There are 2 nested groupings, the coarsest first. Each group lies inside one group of the grouping before and may be the whole of it. The rows also spread widely along 2 directions, which tell nothing about the answers.
In the rows, zero is written as 128.
Some rows, each with its group in each grouping after it:
[ 87 120 192 127 136 112 140 102 101 132 128 125 138 154 131 127  72 160
 144  85] -> fenar j_839
[144 133 144 111 144 105 134 102  79 102 120 160 137 124 106 128 107 142
 123 123] -> tedir j_282
[ 94  94 169 119 115 108 113 141  91 117 133  99 144 131  83 173 114 155
 126 110] -> mas j_219
[128 138 176 145 119 161 158  96  97 154 158 116 144 112 178 104  85 139
 161  72] -> refof j_339
[ 87 101 184  82 117 122 108 127 122 114 121  83  94 141  98 140  92 157
 138 144] -> fenar j_110
[114 138 174 111  77 157 108 129  72 164 145  84 138 100  95 144 139 156
 107 147] -> dol j_478
[189 155 134 123 162 113 124 108  72 116 129 146 160 104 134 131 145 174
 133 145] -> tedir j_795
[ 92  82 155 110 138 131 143 103 129 110 123 123 117 118 136 143 114 175
 135 116] -> fenar j_506
[106 118 136  81 125 134  94 142  67  92 135 100  75 148  32 170 108 151
  99 145] -> mas j_555
[159 174 172 160 131 143 190 100 124 136 114 125 114 102 185  75 115 155
 144 124] -> refof j_319
[103 118 170  88 140 111 117  95 124 108 135 110 104 138  89 166  70 187
 148 115] -> fenar j_154
[136 108 106  90 104 107 115 140  52 115 151 119  95 114  93 133 109 160
 133 141] -> tedir j_418
[142 112 113 116  97 174 119 133  87 175 159  79 138 121  96 145 144 180
 113 157] -> dol j_48
[143 103 108  75 148 120  98 127  40  70 141 123  96 153  33 131  94 125
 103 160] -> tedir j_282
[129 154 173 124  86 160 151 124 100 189 137 112 148 104 136 126 147 175
 130 123] -> dol j_478
[123 151 173 143  77 138 138 117  90 189 141 113 152  96 129 142 156 144
 123 123] -> dol j_478
[151 151 141 114 118 120 130 122  84 158 143 151 161  95 146 137 143 164
 153 101] -> tedir j_418
[ 80 112 210 127 108 117 130 117 125 145 116  89 151 146 129 127  91 145
 177  99] -> fenar j_110

New rows, each followed by its group in each grouping:
[138 134 150 121 131 176 140 130  84 127 164 109  99 119 119 114  68 154
 129 105] -> refof j_339
[122 155 187 130  79 138 122 122  87 191 146  86 165  94 138 137 144 160
 126 103] -> dol j_478
[ 64 117 205  98  98 116 124 116 105 134 117 107 121 144 102 133  83 131
 180 103] -> fenar j_110
[112 107 158 119  89 152 129 120  99 201 152  73 161 133 104 145 124 138
 146 102] -> dol j_48
[177 187 177 166 146 156 167 101 121 143 125 127 115 109 178 104 115 144
 150 100] -> refof j_319
[164 153 135 139 116 102 145 108  98 143 139 145 139 105 150 142 129 163
 144 127] -> tedir j_418
[135 141 158 124 130 182 142 120  95 125 160 122  95 122 133 123  70 167
 128 116] -> refof j_339
[122 146 182 138  80 154 136 118  72 192 140  96 152  97 111 134 152 148
 141 107] -> dol j_478
[116 105 150 103 118 108  95 135  92 116 124  80 118 137  65 164 113 162
  90 137] -> mas j_219
[118 100 128 105  94 165 107 140  79 189 161  72 132 135  74 134 118 153
 115 144] -> dol j_48
[118 117 157 123  92 164 144 116  99 220 148  75 188 110 137 129 126 148
 135  96] -> dol j_48
[ 93 119 160 117  92 138 122 117  55 225 158  57 171 134  98 135 102 126
 155  98] -> dol j_48
[151 142 152 134 134 178 158 117  91 118 161 127  91 111 148 106  84 175
 118 116] -> refof j_339
[162 130 150 124 112 108 130 122  80 148 148 135 133  94 139 136 130 137
 159 109] -> tedir j_418
[ 80  94 192 107  98 122 132 107 107 119 127  88 126 132  85 124  77 150
 164 115] -> fenar j_110
[ 96 144 182 129  62 139 125 121  71 195 168  93 160 107 107 133 132 135
 137  99] -> dol j_478
[159 112 108 116 161 117 111 143 117  85 125 105 113 110  90 177 162 225
  72 155] -> mas j_219
[180 144 148 144 149 102 125 112  75 116 121 143 176  90 150 149 153 149
 126 128] -> tedir j_795
[114 122 131 125 105 163 147 120 106 191 156  77 156 107 112 151 145 158
 118 134] -> dol j_48
[137 136 159 117 107 135 134 132 100 111 123 118 114 118  86 168 146 167
 116 141] -> mas j_555
[110 113 155 103  77 152  74 142  54 166 159  90  95 124  57 135 106 139
  92 153] -> dol j_478
[ 96 109 154 109 126  86  96 128  97 125 140  95 131 129  79 157 124 161
 122 105] -> mas j_219
[116 153 179 149  85 148 147 115  93 197 134 103 169 106 121 142 141 149
 116 111] -> dol j_478
[171 149 150 133 159 102 119  90  76 122 128 148 164 107 155 127 135 149
 142 116] -> tedir j_795
[113 148 182 129  82 146 120 125  82 182 151 106 142  92 117 129 136 148
 122 144] -> dol j_478
[ 96 141 183 108 118 108 159 109  83 137 112  99 152 118  90 159 127 126
 163  80] -> mas j_555
[ 74  87 178 102 119  96 103 130  79 158 137  94 140 144  88 160 109 142
 121  90] -> mas j_219
[121 134 147 100 106 111 112 131  83 110 130  98  94 122  59 166 111 157
 113 141] -> mas j_555
